There are 5 ways to turn a row about zero (a turn may also mirror it). The second row of each pair is the first, turned, with some noise. The first 45 pairs use one turn. New pairs use 2 turns, one after the other, and a turn may come again.
In the rows, 128 means zero.
Some pairs, each with its turns in order after it:
[ 94  91 161 172 145 137  83  81]
[138  60 117  66 121 138 145 101]
(1)

[170 123 113 152 141 165 115 143]
[108 151 103 129  85 157 135 109]
(1)

[ 87 100 151  84  83  98  85 115]
[142 135 144  75 121  83 103  67]
(3)

[ 90 141 178 114 160 154  94 137]
[139 172 163 127 154 160  93  97]
(4)

[129 133 130 134 124 166 139 140]
[113 127 125 139 108 142 146 144]
(1)

[153 163 146 155 131 178 162 119]
[158 156 104 126 129  65 127 144]
(2)

[133 105  93  89 101 106 176  87]
[134 109 173 116 166  94 165  86]
(0)

[107 118 157 133 118 144 166 150]
[118 144 128 100 138 172 137 156]
(4)

[ 91 171 176  81 133 122  85 111]
[176 110 197 129 156 131 165 111]
(1)

[120 147 120 125 159  79 177 164]
[102 129 125 131 178 158 184 110]
(3)

[164 122 106 127 154 166 103 116]
[111 149 134 106  81 154 131 102]
(1)

[170 143 122 168  84 177 163 173]
[158 189 131 143 102 130  81  70]
(0)

[130 176 106 135 175 164 170 108]
[ 98 150  83 184 148 137 134 172]
(3)

[ 96 111 168  98  78 138 119 120]
[128 154 118  77  95 113 106  93]
(3)

[ 87 125 111  85  85 142 106  89]
[164 116 180  95 126 139 110 176]
(1)

[ 79 155 177 156 167 114 161 117]
[ 91 110 171 167 102 176 133 159]
(0)

[138 105 111  95  94  82 107 156]
[133 109 174  85 156 131 111  94]
(3)

[128 147 144 159 147 119 147 128]
[119 145 145 140 103 153 139 136]
(0)

[145 102 125  78 125  82 130 145]
[108 128 138 113 134  60 146 141]
(0)

[111 158 161 143 118 107 136  88]
[128 150  81 157 157 142 119 127]
(4)

[117 104 119 143 163 135 118  93]
[114 163 144 161 114 111 148 119]
(4)

[174 165  91  87 112  83 168 151]
[173 161 168 135 113  56 166 126]
(0)

[128 145  87 159  94 100 167  85]
[153 147 155 149 154 147 189  87]
(0)

[142 158 157  91 136 135  90 119]
[129 127 138 122 169 114  95  91]
(4)

[ 99 152 145 115  90 167 128 153]
[106 140  94  77 108 125 115 146]
(3)

[113 116 167 133 130 179 112 167]
[127 164 116  71 113 117 154 108]
(2)

[153  78 126 165 120 147 127  79]
[161  77 129  98 103 111 126 172]
(2)

[149  79 108 176 108 144  88 178]
[158 107 187 138  91 113 109 190]
(4)

[158 162  96  80 125 130 168 151]
[131  84 102  67 128 114 154  99]
(4)

[144 108 132 108 178 116 102 116]
[129 120 156 105 168 156 133 152]
(2)

[161 132 151 157 170  84 115 121]
[101 160 132 102 102 146 163 168]
(0)

[157 144 166 162 175 134 148 123]
[158 144 137 141 178 128 175 130]
(4)

[153  77  92 104 168 135 131 109]
[143  94 126 180 147 146  87  99]
(3)

[160 126  99 160 150 156 139  95]
[101 128 116 118  68 121 107 110]
(1)

[172 132 127  88 131 152  83 105]
[108 106 172 103 160  92 144 132]
(2)

[143 128  83 156 127  94 174 162]
[138 106  60 170 148 148 120 122]
(2)

[ 92  96 175 122 154 122 126 137]
[107  92 136 113 179 136 159 119]
(1)

[117 177  87 105  78  87  84 168]
[ 94 113 146 171 136 137 115  35]
(2)

[ 99 174 110  86 126 146  96 165]
[157 174 164 127 131 128 179 150]
(1)

[ 78 165 130 172 155 159 133 111]
[195 173 139 138 104 125 144 123]
(2)

[168 143 117 154  82 170 172  83]
[147 105 106 152 100  48 122 159]
(2)

[169 105 120 117 107 174 117 165]
[142  96 127 103 117 169  83 157]
(3)

[177 110 152 131  91 175 121 104]
[151 149 139 129  76 155  74 153]
(3)

[117  83 161 163 145 172 163 123]
[ 81 114 145 116 110 173  90  89]
(0)

[175 147 168 101 136 150 148  95]
[110 135 125 109 197  96 147 118]
(4)

New pairs, each followed by its turns in order:
[153 102 136 147 101  79  96 157]
[157  73 136 120  81 143 141 125]
(4) (3)

[174 123 174 143 155  95 124 133]
[132 133  97 119 149  68 117 157]
(3) (2)

[106  83 171 137  85 112 125 167]
[135  64  91 165 149 155 119 141]
(1) (3)

[153 157 148 109 154 175 173  85]
[193 146  88 159 102 163 131 122]
(3) (0)

[ 89  99  93 111 145  78 179 129]
[ 93  80  99 124  81 136 124 179]
(2) (3)

[117 124 105 178 111 119 147 122]
[136 143  97 117 100 152  94 134]
(2) (1)

[ 79 135  78 144  83 166 171 154]
[136 121 147  78 168 109 161 197]
(3) (1)

[102 107 137 110 174  92 116 135]
[109 146 126 144 142 140 157  72]
(1) (4)

[108 137 174  81 164  83  93  99]
[146 174 168 192 174 134 137 142]
(3) (3)

[123 105 174 129  81 132 118 121]
[ 89 135 107 107 114 174 138 122]
(1) (1)

[147 133 140 144  88 158 145  91]
[168 155  95 154 131 116 122 151]
(0) (3)

[159 158 118  83 102 140 162 134]
[141 114  99 112 149  67 139 132]
(2) (1)

[137 141 103 141 174 148  89 111]
[ 91 100 107 132 132  99 171 128]
(0) (2)

[132 114 104  80 112 120 168  80]
[109  88 126  96  94 139 179 120]
(2) (3)

[143 176  84 135 169 116 170 148]
[150 139 134 181 113 144  70 100]
(1) (2)

[ 98 152 146 145  97 159 163 142]
[101 143 122 168  98 129 157  98]
(3) (2)

[164 141  99  99 176  80 143 159]
[113 167 168 161 151  68 138 116]
(0) (0)

[158 138  96  92 174 116 121 127]
[135 152  85 143 166 131 101  97]
(1) (4)

[118  95  92 106  97 135 154  90]
[112 133 128 167  83 163 135  96]
(4) (2)

[108 166 130  87  77 100 115 111]
[147 150 140  49 109 134 119 133]
(4) (1)

[148 100 141 128  90  90 106 151]
[117 116  89  89 151 160 148 130]
(4) (1)

[ 78 163 178  85 175 145 172 160]
[201 147  67  77 141 143 125  94]
(2) (4)

[167 106 103 108 119  93  89 179]
[177 146 114 100 137  79 129  82]
(1) (4)

[153 155  96 121 102 117 108 136]
[167 124 101 104 142 130 151 118]
(3) (3)

[162  99  78  86 110  78 119 107]
[185 142 126 105 169  76 115 169]
(1) (3)

[151 143 116 161  99 142 102 145]
[139 135 165 155 135 114 107  99]
(2) (3)

[109 145  82 130 130  85 147 130]
[127 145 101 119 115 184 123 100]
(2) (0)

[120 106 108  81 129 114 174 155]
[174 147 140 136 127 171 121  92]
(1) (4)

[ 84 178 114 123 166 123 167 107]
[203 132 109 125 157 116 144 155]
(2) (4)

[144  81  80 116  96 144  86 163]
[ 77 112  86  85 155 101  97 144]
(3) (0)

[170  80 166 172 119 172 136 107]
[116 143 104 170 183  97 187 109]
(4) (1)

[103  94 146 171 105 150  89 113]
[142 153 121 104 137 121 103  64]
(4) (2)

[143 156 154 128 174 108  86 169]
[164 156  84 169 162 102 119 138]
(2) (3)

[ 88  91 159 170 108 101 105 170]
[ 46 102 107 109 144 135 138 148]
(3) (4)

[ 92 119  85  78 151 123 119 121]
[ 91 130 102 106 162 138  81 132]
(0) (1)

[108 150 152 135 106 128 119  89]
[157 153 165 117 137 131 150 128]
(0) (4)

[102 147 151 121 142 113 120 109]
[108 109 128 131 153 131 104 102]
(1) (1)

[ 90 155  96 157 109 169 101  88]
[145  91 102 176 127 147  70 115]
(2) (1)

[120 166 158 124 125 176 131  88]
[132 139 142 106  61 160 129 102]
(1) (3)

[158  86 101 175 163 144 104 174]
[142  91 150  55 109  97 140  97]
(2) (0)

[154 166  78 176 149 139  88 143]
[116  88 101 166 142  61 149 115]
(0) (2)

[112 157 107 150 107 115 126 162]
[106 127 134 110 122 180 139 112]
(3) (4)

[ 90  81  91  94 174  88 141  96]
[ 56  90 168 132 136 106 137  81]
(0) (0)

[111  81 104 111 148 122 165 117]
[123  94 140 149 137 106 134 187]
(4) (1)

[ 80 101 132 108  96 131 129  79]
[ 74 105 128  85 138 121 144  97]
(0) (1)

[ 77  77 174 112 168  82 129 110]
[160 114 109 146 120 122  31 133]
(2) (0)

[ 98 129 125 105  88 178 140 156]
[ 95 118 163 147 110 145 174  99]
(3) (2)

[124 117 127 110  86 157 118  83]
[142 141 155  92 131  77 127 141]
(3) (3)

[175 108 116 119 125  93 153 118]
[123  83 133 140  97 150 157 101]
(3) (1)

[146 165 100  83 161 139 156 152]
[ 56 121 106 119 140 107 151 105]
(4) (4)

[173 153  79 123  81 145 163 120]
[127 115 163  70 113 106 144 183]
(1) (3)

[ 80 159 175 151 111 133 132 179]
[169 110  67 108 100 124 172 135]
(0) (1)

[175 120 121 140  77 162 141  79]
[143 175 114 120 188  82 136 128]
(4) (1)

[159 155 164 124 104 122 111 135]
[178 113 133 123 142 135 118 103]
(0) (4)

[166 156 169 150 154 109 118 166]
[107 140 146  68  87 142 116 128]
(4) (0)

[165 152 113 138  86  90 117 120]
[112 187 132  97 135 121 100 124]
(3) (2)

[101  86 126 164 124 120 114 170]
[ 89 118 145 111 160 103 120  86]
(3) (0)

[105 134 150  96 138  97 101  94]
[142  98 131  85  93 104 137 117]
(4) (1)

[130 172 143 104 160  94 165 119]
[201 148 135 140 132 136 124 117]
(2) (4)

[ 77 138  92 157 102 156 120  96]
[184 158 100 166 147 109 143 136]
(4) (0)

[ 90 154  87  99 176 106 159 130]
[103 135 162 168 122 114 166 187]
(1) (0)

[ 84  79  78 165 141 174 122 106]
[131 169 169 126 182 141 121 198]
(1) (1)

[133  84 132 145 108 112 115 174]
[141  78 116 108 159 116 124 102]
(2) (0)

[128 170 168 170 173  94  92 178]
[126 149 193 108  69  82 129  91]
(3) (0)

[ 82 176 165 132 158 124 146 106]
[158 163 105 108 128  73 148 101]
(4) (4)

[173  90 155 105 166 121 114  87]
[ 59 168 148 126 132 149 158 130]
(0) (2)

[130  87 100  98 118  90 134  86]
[110 149 123 147 136 172 129 188]
(0) (2)

[131 132  95 174 128  81 143 161]
[120 101 140 109 116 108 153 193]
(4) (4)

